The same things were measured in two ways. Each way mixes the same 9 hidden numbers, adds some noise and spreads widely along 5 directions of its own, which tell nothing about the thing.
In the rows, 128 means zero.
Some things both ways: the first way, then the second way.
[173 149 111 130  89 120  58 107 118 131  65 107 122  77 120 161 155  69
 156 153  75 123 135 149  99]
[110 139 122 107 142 140 150 126  93 108 119 132 169 120 123 122 127 111
 139 129 114 125 136 118 123]

[173 131 104 120 128 111 101 116 154 116 110  97 111 116  87 112 118 150
 152  85 123 149 116 139 170]
[169 168 154 130 123 166 106 131 161 137 124 163 122 151 133 132 135 180
  94 103 145  90  74 138 201]

[128 120 151 107 124 145 105 156 145 115 108 136 143  97 158 179 114 159
 147 142 112 140 122  97 130]
[126 141 144 128 129  94 136 146 135 140 119  79 127 169 149 130 115 110
 125 171 139 133 151 109  83]

[102 151 118 131 130 106 110 160 102 123 113 166 145 127 135 130 127 127
 100 147 149 120 136 119 168]
[103 104  91 142 143  76 108 123 106  96 154 111 145 128 175 104 142  68
 183 121  76 136 121 166 189]

[164 149 102 119 113 112 125 135 105  85 160 150 124 129 142  53  88 184
  76 169 119 127 135 148 132]
[139  99 117 161 139 138 130 122 150 106 139 125 132 138 100 128 139 144
 125 130 132 137 123 115 104]

[149 126 108 111 150 125 120  77 177  93 128 125 114 126 149  99  89 188
 107 148 131 178 115 107 161]
[138 198 115  93 107 139 121 173 137 166 122 129 142 134 203  79 129  73
 109 148 141 132 121 187 122]

[104  99 131 121 178 127 150 166 145 159 110 124 168 120 125 153 158 132
 144 100 135 117 108  85 156]
[119 142 128 141 134 103 152 123 127  89 138 140 125 136 133 144 135 102
 132 133 108 121 138 161 156]

[127  87 190  93 156 174 125 129 145 105 144 103 126  81 124 166 146 152
 148 120 150 169 169 111 122]
[137 124 160 164 114 102 122 161 154 142 130 110  76 137 140 108 115 134
 111 161 143 109 147  98  80]

[159 110  97 142 142 172  38  96 198  86  94 111 154 136 171 111  61 118
 204 140 137 156  98 115  42]
[175 205 158 101 126 140 145 115 151 141 136 159 169 142 126 113 134 144
  66 156 148 116  60 113 127]

[ 68 177  89 162 134  70  78 121 133 159  15 143 130 142  82 150 144 132
 129  93 152 145  78 145 252]
[122  60 189 145 143 117 114 113 164 169 127 107  80 112  97 218 112 199
 122 100 129 102 169 131 106]

[103 149 155 150 151 123 130 205 103 158 150 137 146 119 115 137 155  85
 104 103 148 107 136 113 167]
[121 132 131 120 148 137 106 140 104 112 121 126 170 123 164  77 143 119
 143 120 112 110  93 126 176]

[128 117 102 118 118 117 141 164 140 148 145 158 127 139 137 137 135 124
 130 105 115  85 121 112 112]
[121  94 114 121 148 158 163  91 117  90 126 130 154 133 114 155 127 127
 119 123 155 143 152 102 105]

[175  93  90 101 163 123 160 149 138 146 146 157 119  98 178 120 152 189
 131 104  90 103 114 100 125]
[103 165  92 103 144 110 151 123 121  90 122 132 152 152 164 150 150  90
 156 135 126 125  88 188 188]

[154  98 123  93 117 101 167 142  99  93 142 123 147 122 104 143 149 166
 111 132 134 116 154 109 144]
[117 106 164 126 140 104 127 119 139 133 129 108 115 127  98 132 119 125
 102 154 144 133 138  91  97]

[ 76 135 137 138 127 128 131 148 143 146 117 142 148 153 139 140 121 107
 124 137 136 113 115 109 128]
[107  88 108 151 120  97 116 131 140 109 142  95  72 143 121 125 120  87
 137 144 150 159 157 119 114]

[114  89 141 100 115 143 156 115 171 105 160 115 145 154 123 146 109 133
 131 135 142 126 137  95  82]
[155 100 115 159 113 124 160 104 164 100 158 144 105 130 108 120 125 109
  92 148 155 156 162 100  66]

[133 113  82 134 160 131  65 113 159 102  59 133 159 116 121 107 108 192
 151 118 144 151  80 142 122]
[131 134 105 139 120 130 145 118 142 127 149 133 122 135 107 159 131 117
 136 130 111 138 132 164  92]

[173 131 146 109 118 104 161 190  85 118 160 100 159  96  87 116 144 143
  90 136  99 105 141 122 155]
[120 124 107 134 110 130 116 164 121 120 119  89 107 152 102  95 117 111
 132 156 162 148 158  74  91]

[158 152 132 115  88  99 114 135 109 108 112 101 138 113  99 141 122 110
 119 154 103 131 144 126 159]
[174 159 157 116 133 130 135 117 113 138 140 146 203 124 145 126 118 162
 120 109  82 107 144 117 130]

[101  95 122 116 114 151 120  79 166 124 109 140 112 142 148 147 133 134
 156 127 134 129 132 136  63]
[124 127 148 122 165 168 145  81 127 104 128 167 162 123 110 137 150 107
  84 112 110 126 102 163 139]

[ 96  85 148 125 180 112 162 230 117 142 107 107 206 129  70 170 164 162
 153  52 172 106  98  87 194]
[137 163 119  99 115 110 114 125  98 138 148 118 170 147 147 116 125  98
 147 112  81 136 133 156 170]

[160  98 147 101 122 156 111  77 121  68 133 121  91 103 144 127 125 177
 152 135 150 173 178 151 107]
[115 125 143 145 144 116  99 132 140 111 135 136 118 129 148  86 149  89
 105 133 117 129  93 158 181]

[165 108 133 139 175 145 132  84 145 117 135  97 105 103 144 106 152 146
 133 105 134 169 134 130 131]
[130 136 121 116 108 123 127 167 169 154 134 130  99  90 150 118 127 128
 122 147 174 128 114 142  89]

[173 105  68 117 155 123  71 138 161  75 115 161 120 126 148 115  83 219
 169  73 170 155 104 113 158]
[142 153 142  73 138 153 139 118 126 148 116 122 175 140 177 128 120 123
  93 133 167 132 121 120 119]

Other things, the second way, with their names:
(305): [121 145  61 126 121 106 115 155 143 124 142 118 106 136 202 111 139  88
 176 142 140 127  63 187 154]
(368): [ 97 184 136  96 114 122 147 153 122 123 101 105 103 163 100 133 126  95
 108 182 173 130 110 109 114]
(503): [122 129 122 107 117 156  79 142 114 164 115  91 117 161 138 107 115 118
 133 119 140 128 117 116 160]
(707): [108 106 135 133 171 137 173  91 122  56 135 182 167  93 126 137 152 103
 117 117 119 121 134 156 142]
(269): [164  97 171 152 153 159 159 104 141 115 126 128 170 144 103 126 119 175
  77 146 151 127 160  45  40]
(421): [112  93 110 131 139  84 103 116 143 115 136  63 103 189 139 162 124 102
 154 132 147 159 123 142 197]
(694): [126  70 113 158 150 117 147 106 164  96 143 105 110 137 115 134 136 100
 110 162 177 164 142 112  58]
(470): [153 186 138 134 108 122 163 157 143 137 137 162 129 108 156 126 129 154
 127 153 127  84 102 128  87]
(613): [148 168 104 105  93 118 112 145 125 154 137 110 112 159 172 114 109 113
 145 140 141 132 110 132 146]
(631): [156 223 165 105 118 162 127 144 138 147 105 157 134 164 111 133 140 155
  79 130 130  86  76 145 178]
(663): [154 136 122 105 120 152 122 126 126 127 136 150 154 116 182 112 119 139
 127  89 141 116 119 132 174]
(558): [137 109 162 175 125 129 125 109 131  82 145 158 105 121  68 140 133 157
 118  95  95 110 154 107 175]
(473): [123  87 106 144 103  92 124 148 151 131 152 115  79 100 147 138 107 119
 159 123 142 134 167 138 107]
(523): [124 185 140 102 100  53  79 144 119 162 149  84 120 160 137 106 121  85
 139 154 102 135  88 139 215]
(349): [134  99 151 132 144 139 159 102 139 104 134 141 146 113 105 164 126 148
 108 110 138 134 172 118 109]
(85): [127 118  91 155 118 110 127 142 138 103 144 115 106 140 168 113 126 104
 162 136 119 123 114 147 132]
(500): [146 122 132 126 119 118 122 122 142 163 148 118 124 122 117 146 113 153
 131 132 117 122 116 115  91]
(710): [165 103 189 143 155 152 124 109 135 149 128 140 166 117 140 142 122 202
 102 103 117  83 125  89 115]
(377): [161 137 133 133 119 117 139 120 144 148 153 133 141 124 125 153 117 166
 134 126 116 116 120 117  93]
(111): [103 149 120 123 134 140 104 136  83 101 114 110 130 167 123  73 136  76
 125 144 112 125 105 102 176]
(388): [106  91 123 136 141 165 116 132 112 108 121 140 132 102 127  85 134  95
 122 118 129 134 148 121 100]
(270): [142 118 130 135 147 125 133 102 147 141 150 147 155 107 123 162 144 147
 132 113  86 119 109 174 117]
(210): [162 145 107 137 128 105 142  92 140  92 165 166 163 126 134 145 144 135
 142 104 103 125  85 163 193]
(140): [100 144 119  67 126 140 139 111  71 148 126 108 167 132 134 136 111  79
 140 127  99 143 153 130 106]
(22): [163 112  99 160 127 105  72 145 160 151 155 116 126 125 161 117 133 163
 174  96 103 112  76 152 175]
(454): [161 136 146 118 103 178 138 128 148 142 127 138 128 135  83 147 113 161
  86 114 163 133 180  94  78]
(331): [158 198  87 105  79 101 117 138 132 154 153 122 121 162 155 138 118 107
 147 120 116 135 111 172 182]
(548): [ 93 122 120 135 139 106  99 168 140 130  98  63  78 175 156 122 132 104
 151 161 168 121  96 135 150]
(552): [116 108 136 177 136 122 159 120 169  87 135 129  73 149  57 148 143 120
  97 171 155 141 123 115  76]
(155): [168 189 159  85 121 147 140 118 147 174 132 163 165 114 144 155 124 163
  93 116 130 102  92 150 134]
(459): [141 175 106 148  98 134  98 152 118 110 143 141 109 146 115  69 136 104
 127 135 109 119  89 116 175]
(517): [142 108 140 132 150 168 107 103 141 143 130 157 137 123 136 163 135 177
 133  76 103  96  95 164 168]
(55): [125 134 133 146 117 100 102 156 145 119 136 121 103 130 144  97 132 110
 128 135 130 125 129 137 161]
(173): [132  76 137 203 153 106 161  98 142  60 150 142 122 139  91 150 136 145
 126 138 107 118 150 102 100]
(164): [128 179 101  94  94 124 143 140 129 122 123 114 113 168 157 128 119  89
 125 145 174 143 134 133 152]
(167): [156 139 152 116 145 136 129 111 142 128 135 151 166 112 134 148 133 176
 122  98 116 102 100 128 164]
(166): [143 130  92 111 100 117 120 103 118 110 174 134 146 118 103  87 125  73
 119 120 122 177 145 120 135]
(621): [ 99 114  77 114 114  95 140 129 118 105 154 112 129 107 109 117 127  69
 158 138 135 175 158 132 102]
(249): [127 137 127 147 150 138 160 141 132 101 122 142 156 118 125 125 145 135
 129 151 116 110 124 124  70]
(134): [164 168  76 116  87 173 128 157  85 137 128 110 154 177 185  81 105 109
 150 123 127 125 160 100  95]
(159): [159 176 136 124 123 138 124 138 136 121 130 131 145 162 112 112 133 144
 105 140 136 116  93  99 155]
(185): [154 133 175 118 150 167 150  97 123 134 129 160 187 119  99 144 131 153
  86 105 102 120 154 116  92]
(553): [128  93 116  89 116 139 132 105 108 157 140  90 140 132 120 156  94 112
 125 122 137 168 191  97  69]
(702): [105  98 136 153 143 140 108 133 137 101 116 114 106 143 103  95 141  96
 104 144 147 141 132 116 116]
(416): [126 132 147 128 102 108 130 137 132 132 134 122  87 123 102 140 108 135
 127 120 132 121 160 108 131]
(102): [118  85 146 128 108 123  81 144 135 166 144 113  97  87  96 130 105 140
 141  92 112 136 184 121 109]
(712): [115 124 192 128 183 139 118 113 126 105  94 117 156 167 111 140 143 162
 100 132 142  89  86  90 182]
(179): [123  85 141 119 149 174 125  95 117 131 125 132 150 124 112 140 129 120
 107  90 123 147 173 133 110]
(284): [150 111 151 110 132 170 117 106 118 166 131 140 139 122 152 126 107 161
 108  98 121 104 123 103 115]
(106): [108 114 142  90 132 189 121 147 104 146  85  96 127 142 133 101 108 126
  98 146 187 126 147  50  78]
(397): [129 102  80 180  97  78 126 161 127  97 160 120  87 106 129 100 119 132
 194 134 112 122 143  97 106]
(340): [154 138 106 128 125 177 142 128 131  96 141 187 152  86 140  95 138 142
 124  98 124 112 108 135 133]
(63): [130 112 156 107 108 117 120 114 142 178 144 113 107 110  95 166 101 150
 115 122 127 132 155 119  88]
(420): [161 151 145 138 113 122 105 147 129 168 144 130 143 129 145 145 118 177
 151  92  77  85 132 145 150]
(308): [ 95 141 159  89 145 176 122  97  79 112  98 121 140 169 107 118 125  94
  89 124 131 127 126  98 180]
(394): [141 107 167 167 121  86 143 128 166 124 137 107  92 147 110 164 116 156
 113 147 144 122 163 103 100]
(276): [133 140 111 125 134 124 188 114 164  85 148 172 138  90 128 146 145 108
 112 143 157 140 126 161  93]
(505): [117 170  60 112 100 128 136 146 120  85 138 136 124 142 160 102 137  56
 145 128 149 156 127 165 184]
(154): [ 91 118 151 129 140 138 123 134 116 132 113 123 114 120 113 123 134  74
 115 133 105 130 175 168 100]
(705): [125  61 133 169 154 120 138  89 146  82 152 140 113 117  89 163 132 147
 128 110 125 135 149 125 133]
(627): [119 110 182 138 161 122 159 113 139  98 113 119 147 140  94 151 131 150
  92 148 149 124 160  88 104]
(521): [101  97 156 155 162 141 156 100 131  97 122 155 117 119 114 153 143 106
 104 128 105 118 143 165 100]
(316): [124  97 178 122 151 164 130 134 123 146 101 101 146 129 107 121 117 147
  86 141 151 125 174  65  45]

Some of these things the first way, each followed by its name:
[144  74 140  90 177 133 184 171  82 105 171 117 156 123  93  67 149 189
 134  99 170 117 172 136 152]
(558)
[110 132 155 131 125 148  89 148 131 120 123 136 106 112 119 152 131 124
 153  94 159 145 148 143 143]
(710)
[ 99 159 138 167 158 124  61 169 156 164  61 107 175  87  95 178 155  71
 119 119 120 135  80 106 153]
(249)
[153 130 107 111 138 118  90 154 104  63 131 159 131 113 121  91  92 219
 108 127 169 153 139 143 174]
(316)
[132 112 113 105 151 111 115 191 115 102 127 145 175 112  94 133 126 173
 109 118 160 119 127 105 164]
(173)
[ 95 122 131 111  88 159  88  86 158 120 130 159  80 138 135 139 118 110
 148 130 147 132 165 160  71]
(284)
[174 127 129  97  63  97 168  82 114 125 129  98  90 115 117 155 157 116
 123 146  68 117 159 135 130]
(349)
[ 65 144 118 115 133 109 159  95 131 143 114 161 134 152 143  94 127 142
  67 190 130 126 132 123 155]
(154)
[129 207  99 136  93  82 103 145 126 157 113 167 108 113 152 119 111 113
  57 177  69 114 108 119 190]
(548)
[ 98 122 154 137 141 131 123 168 127 129 117 120 155 123  99 148 143 135
 123 103 153 128 120 126 146]
(702)
[163 130  64 101 134 117 148 118 168 129 168 167 122 161 204  54  62 155
 119 169  91 104 115  88 114]
(164)
[173 154  58 119 129 109  81  82 167 111  97 128 131 133 144  45  64 152
 124 178  92 143  99 134 135]
(631)
[ 74 103 156 132 167 135 186 194 144 172 156 127 174 146 119 144 156 116
 108  99 142  93 107  87 131]
(377)
[162 161  95 111  94  98  73 105 133 102 100 136 112  93 103 138 122 131
  92 161 105 143 135 135 152]
(85)
[153  86  99 112 158 126 149 102 164 114 131 119 125 139 135 108 125 177
 149  97 137 140 115 111 130]
(155)
[ 84 101 139 135 158 182 105 121 184 143 114 138 156 133 176 124 110 122
 153 150 128 127 103 115  41]
(552)
[ 92 123 146 137  96 136  92 105 141 133  66 115 109 129  98 175 150 119
 176  91 139 138 126 166 120]
(179)
[112 215 113 181 109 102  73 130 113 126 107 142 118 145 129  65  85 101
  78 161 130 143 107 165 181]
(22)
[190 122 147  97  83 147 116 139  95 118 146 139  78  72 168 154 149 137
 157 132  75 117 176 149  94]
(712)
[112 127 104 120 139 108 186 142 163 158 149 131 158 176 152  83  97 132
 109 151 100  94  95  87 135]
(331)
[115 146 130 131 120 127 107 105 118 116 131 140 109 122 112 106 138 111
  95 147 148 139 158 156 129]
(388)
[126 113 126 109 111 137 127 104 131 100 124 133 125 139 138 108 108 155
 141 148 133 133 143 143 101]
(185)
[104 169 122 144  66 130 103 131 143 154 104 170  99 155 214 142  85 108
 155 158  75 102 108 131 105]
(421)
[ 88 143 148 144 164 129 150 155 134 148 145 127 152 153 143  99 116 104
 108 138 148 131 126 100 169]
(55)
[ 80 183  81 163 106 127  76 105 174 114 126 196 129 193 211  72  31 123
  89 199 136 127  90 119  97]
(694)
[139 131 137 119 121 122 128  83 129 127 111 112  97 107 124 141 156 118
 126 136 117 152 152 137 148]
(473)
[134 134 136 117 121  95 172 182 113 152 141 124 149 125 128 157 147 114
 110 126 100  98 127  83 177]
(627)
[157 118 177 119 148 150 153 159  84 135 170  95 140  76 114 116 181  84
 106 147 112 118 182 133 102]
(397)
[ 96 142 124 119 118 130 119 186 117 143 147 161 166 137 131 109 114  86
 101 170 127  80 142 117  97]
(111)
[ 56 145 114 126 106 142  83  52 183 155  68 164 101 136 162 155 126  88
 125 180 116 136 126 134  86]
(521)
[178 150 113 118  88 104 147  94 106 121 149 122  85 125 144  94 131 116
 110 155  84 121 157 147 132]
(167)
